There are 4 ways to turn a row about zero (a turn may also mirror it). The second row of each pair is the first, turned, with some noise. The first 36 pairs use one turn. New pairs use 2 turns, one after the other, and a turn may come again.
In the rows, 100 means zero.
Some pairs, each with its turns in order after it:
93; 115; 102; 89; 103; 104; 122; 48
83; 124; 91; 60; 115; 129; 89; 97
K_234

118; 101; 79; 69; 111; 92; 152; 101
75; 87; 117; 81; 116; 77; 48; 94
K_160

93; 128; 95; 64; 40; 113; 93; 116
118; 96; 55; 82; 56; 91; 96; 141
K_859

94; 106; 100; 110; 129; 78; 131; 81
99; 83; 147; 106; 103; 103; 92; 86
K_859

98; 88; 90; 112; 92; 121; 118; 62
115; 106; 109; 112; 119; 83; 62; 100
K_859

60; 84; 130; 78; 98; 71; 113; 85
62; 101; 89; 105; 75; 89; 143; 108
K_245

82; 94; 95; 96; 83; 112; 160; 99
91; 105; 45; 90; 112; 103; 91; 69
K_234

113; 160; 69; 40; 75; 93; 102; 120
90; 104; 74; 65; 133; 46; 63; 148
K_245

118; 94; 103; 138; 56; 95; 106; 100
108; 162; 107; 93; 101; 109; 102; 102
K_160

105; 75; 84; 131; 115; 96; 97; 93
95; 119; 100; 104; 88; 103; 105; 58
K_160

123; 96; 106; 96; 103; 89; 95; 81
109; 102; 108; 113; 110; 113; 109; 125
K_245

99; 92; 102; 83; 81; 65; 108; 104
125; 106; 129; 111; 102; 90; 84; 106
K_160

135; 131; 107; 103; 108; 115; 78; 104
71; 95; 94; 94; 100; 143; 105; 116
K_160

98; 96; 117; 135; 106; 160; 105; 99
126; 126; 86; 115; 93; 119; 87; 46
K_245

89; 160; 89; 160; 93; 89; 107; 93
56; 64; 92; 108; 127; 145; 127; 131
K_234

133; 104; 88; 101; 119; 100; 106; 114
68; 98; 104; 108; 100; 116; 80; 88
K_160

74; 122; 68; 150; 86; 109; 111; 91
132; 133; 127; 105; 79; 59; 94; 82
K_859

89; 42; 69; 106; 85; 128; 102; 71
100; 141; 85; 96; 130; 94; 40; 90
K_859

95; 132; 97; 97; 102; 108; 98; 95
108; 88; 85; 85; 111; 116; 97; 112
K_160

107; 128; 115; 87; 104; 97; 111; 82
109; 113; 89; 83; 103; 128; 102; 116
K_234

93; 104; 94; 83; 92; 114; 106; 90
108; 99; 97; 80; 96; 109; 91; 87
K_234

66; 104; 91; 75; 83; 54; 85; 108
126; 90; 117; 121; 136; 120; 61; 90
K_234

62; 93; 136; 118; 95; 84; 121; 61
145; 105; 88; 77; 53; 77; 98; 101
K_160

76; 142; 99; 160; 76; 79; 100; 104
150; 137; 62; 94; 107; 140; 92; 94
K_160

126; 114; 115; 96; 128; 111; 129; 138
55; 86; 114; 136; 81; 105; 120; 113
K_859

99; 124; 103; 128; 106; 115; 40; 94
155; 74; 84; 87; 118; 102; 120; 81
K_245

101; 113; 98; 111; 105; 135; 106; 100
117; 121; 84; 94; 101; 105; 81; 83
K_245

95; 110; 123; 104; 124; 95; 118; 112
104; 102; 86; 108; 61; 102; 93; 106
K_245

123; 82; 90; 77; 123; 75; 52; 104
80; 107; 90; 61; 143; 122; 127; 108
K_859

98; 91; 109; 105; 106; 95; 100; 101
101; 110; 103; 104; 106; 94; 105; 99
K_234

88; 90; 122; 113; 83; 139; 97; 107
111; 113; 90; 121; 101; 93; 103; 60
K_245

129; 102; 91; 89; 96; 150; 94; 88
95; 85; 96; 59; 63; 88; 108; 97
K_234

121; 83; 53; 111; 100; 94; 67; 109
122; 79; 147; 81; 128; 99; 89; 93
K_245

97; 86; 50; 127; 100; 120; 40; 110
66; 48; 152; 111; 79; 83; 100; 89
K_234

104; 103; 84; 40; 118; 118; 129; 105
78; 99; 108; 104; 90; 139; 76; 152
K_859

106; 111; 95; 116; 97; 125; 111; 81
116; 106; 107; 124; 106; 79; 88; 106
K_859

New pairs. What belongs after each?
110; 81; 91; 107; 86; 102; 73; 89
122; 119; 112; 114; 118; 97; 100; 104
K_234 K_234

98; 86; 94; 90; 94; 111; 85; 118
95; 114; 103; 97; 110; 83; 89; 115
K_234 K_234

124; 94; 98; 149; 94; 54; 87; 74
93; 112; 86; 96; 73; 55; 134; 61
K_245 K_234

112; 104; 79; 117; 100; 73; 92; 136
115; 111; 80; 90; 128; 127; 78; 90
K_859 K_234

87; 93; 104; 98; 95; 89; 92; 95
88; 90; 102; 104; 104; 84; 100; 102
K_160 K_859

98; 110; 126; 99; 77; 57; 104; 89
127; 88; 94; 137; 116; 84; 78; 106
K_160 K_245

93; 84; 101; 64; 84; 104; 105; 109
93; 104; 119; 86; 90; 92; 78; 128
K_234 K_234

84; 111; 135; 97; 115; 110; 40; 72
77; 85; 93; 93; 65; 85; 68; 156
K_234 K_160

78; 61; 111; 97; 78; 98; 146; 101
63; 105; 129; 103; 95; 139; 69; 108
K_234 K_234

84; 99; 140; 88; 69; 129; 86; 95
116; 91; 60; 139; 95; 103; 87; 103
K_160 K_234

111; 100; 43; 100; 118; 81; 82; 79
77; 79; 80; 120; 96; 148; 105; 121
K_245 K_859

88; 108; 127; 142; 93; 81; 94; 159
88; 128; 71; 97; 131; 153; 109; 75
K_160 K_160

118; 44; 101; 63; 53; 99; 103; 96
139; 96; 51; 114; 53; 113; 72; 93
K_245 K_160

127; 84; 129; 71; 107; 52; 104; 105
77; 137; 135; 97; 75; 79; 128; 75
K_859 K_245

157; 147; 77; 109; 55; 83; 114; 107
139; 93; 123; 85; 59; 130; 154; 87
K_160 K_234

124; 99; 122; 78; 115; 102; 85; 103
89; 80; 85; 98; 84; 79; 115; 119
K_234 K_859

96; 104; 90; 114; 100; 76; 73; 100
93; 78; 116; 100; 104; 107; 87; 120
K_859 K_859

57; 82; 156; 105; 105; 155; 100; 94
125; 129; 112; 27; 111; 123; 84; 78
K_245 K_160

101; 78; 92; 134; 70; 87; 130; 123
72; 79; 94; 85; 126; 104; 146; 113
K_859 K_245

104; 92; 103; 91; 76; 98; 102; 61
104; 96; 99; 81; 103; 135; 120; 121
K_234 K_859

98; 84; 80; 110; 100; 124; 119; 87
78; 102; 102; 80; 112; 96; 124; 100
K_234 K_245

84; 97; 93; 97; 132; 64; 75; 106
72; 109; 113; 139; 96; 75; 92; 106
K_245 K_245

106; 109; 115; 40; 87; 91; 92; 84
140; 108; 104; 118; 125; 74; 89; 126
K_234 K_245

52; 95; 89; 123; 109; 89; 111; 77
130; 113; 82; 129; 126; 112; 120; 122
K_859 K_245

108; 109; 95; 103; 97; 119; 103; 104
96; 102; 104; 96; 90; 93; 112; 94
K_859 K_859

79; 40; 108; 144; 95; 87; 93; 153
139; 128; 97; 103; 51; 120; 66; 49
K_234 K_160

97; 141; 135; 110; 96; 111; 89; 135
98; 76; 149; 88; 138; 115; 97; 110
K_245 K_245

94; 48; 107; 110; 115; 51; 100; 85
137; 86; 67; 102; 76; 154; 95; 97
K_234 K_160

119; 116; 123; 121; 100; 97; 93; 114
88; 94; 122; 93; 94; 89; 75; 77
K_859 K_859

87; 103; 138; 64; 81; 65; 102; 100
152; 102; 105; 100; 100; 106; 72; 128
K_234 K_245

149; 127; 70; 96; 91; 101; 80; 67
110; 90; 79; 146; 94; 149; 82; 119
K_160 K_859

140; 112; 87; 96; 107; 103; 101; 88
110; 111; 97; 143; 101; 102; 113; 92
K_859 K_234

91; 77; 71; 82; 158; 131; 114; 123
156; 89; 86; 96; 100; 52; 66; 101
K_234 K_859

103; 145; 119; 139; 90; 121; 85; 101
76; 79; 108; 114; 103; 146; 68; 117
K_859 K_245

66; 122; 99; 100; 105; 102; 89; 90
101; 103; 88; 93; 88; 112; 62; 89
K_245 K_234

88; 90; 160; 102; 96; 114; 95; 99
72; 67; 141; 107; 97; 98; 105; 121
K_234 K_859

113; 52; 142; 94; 127; 108; 96; 117
124; 118; 110; 82; 99; 136; 58; 116
K_234 K_160

61; 76; 113; 120; 110; 107; 120; 89
81; 93; 95; 101; 113; 105; 51; 124
K_160 K_234

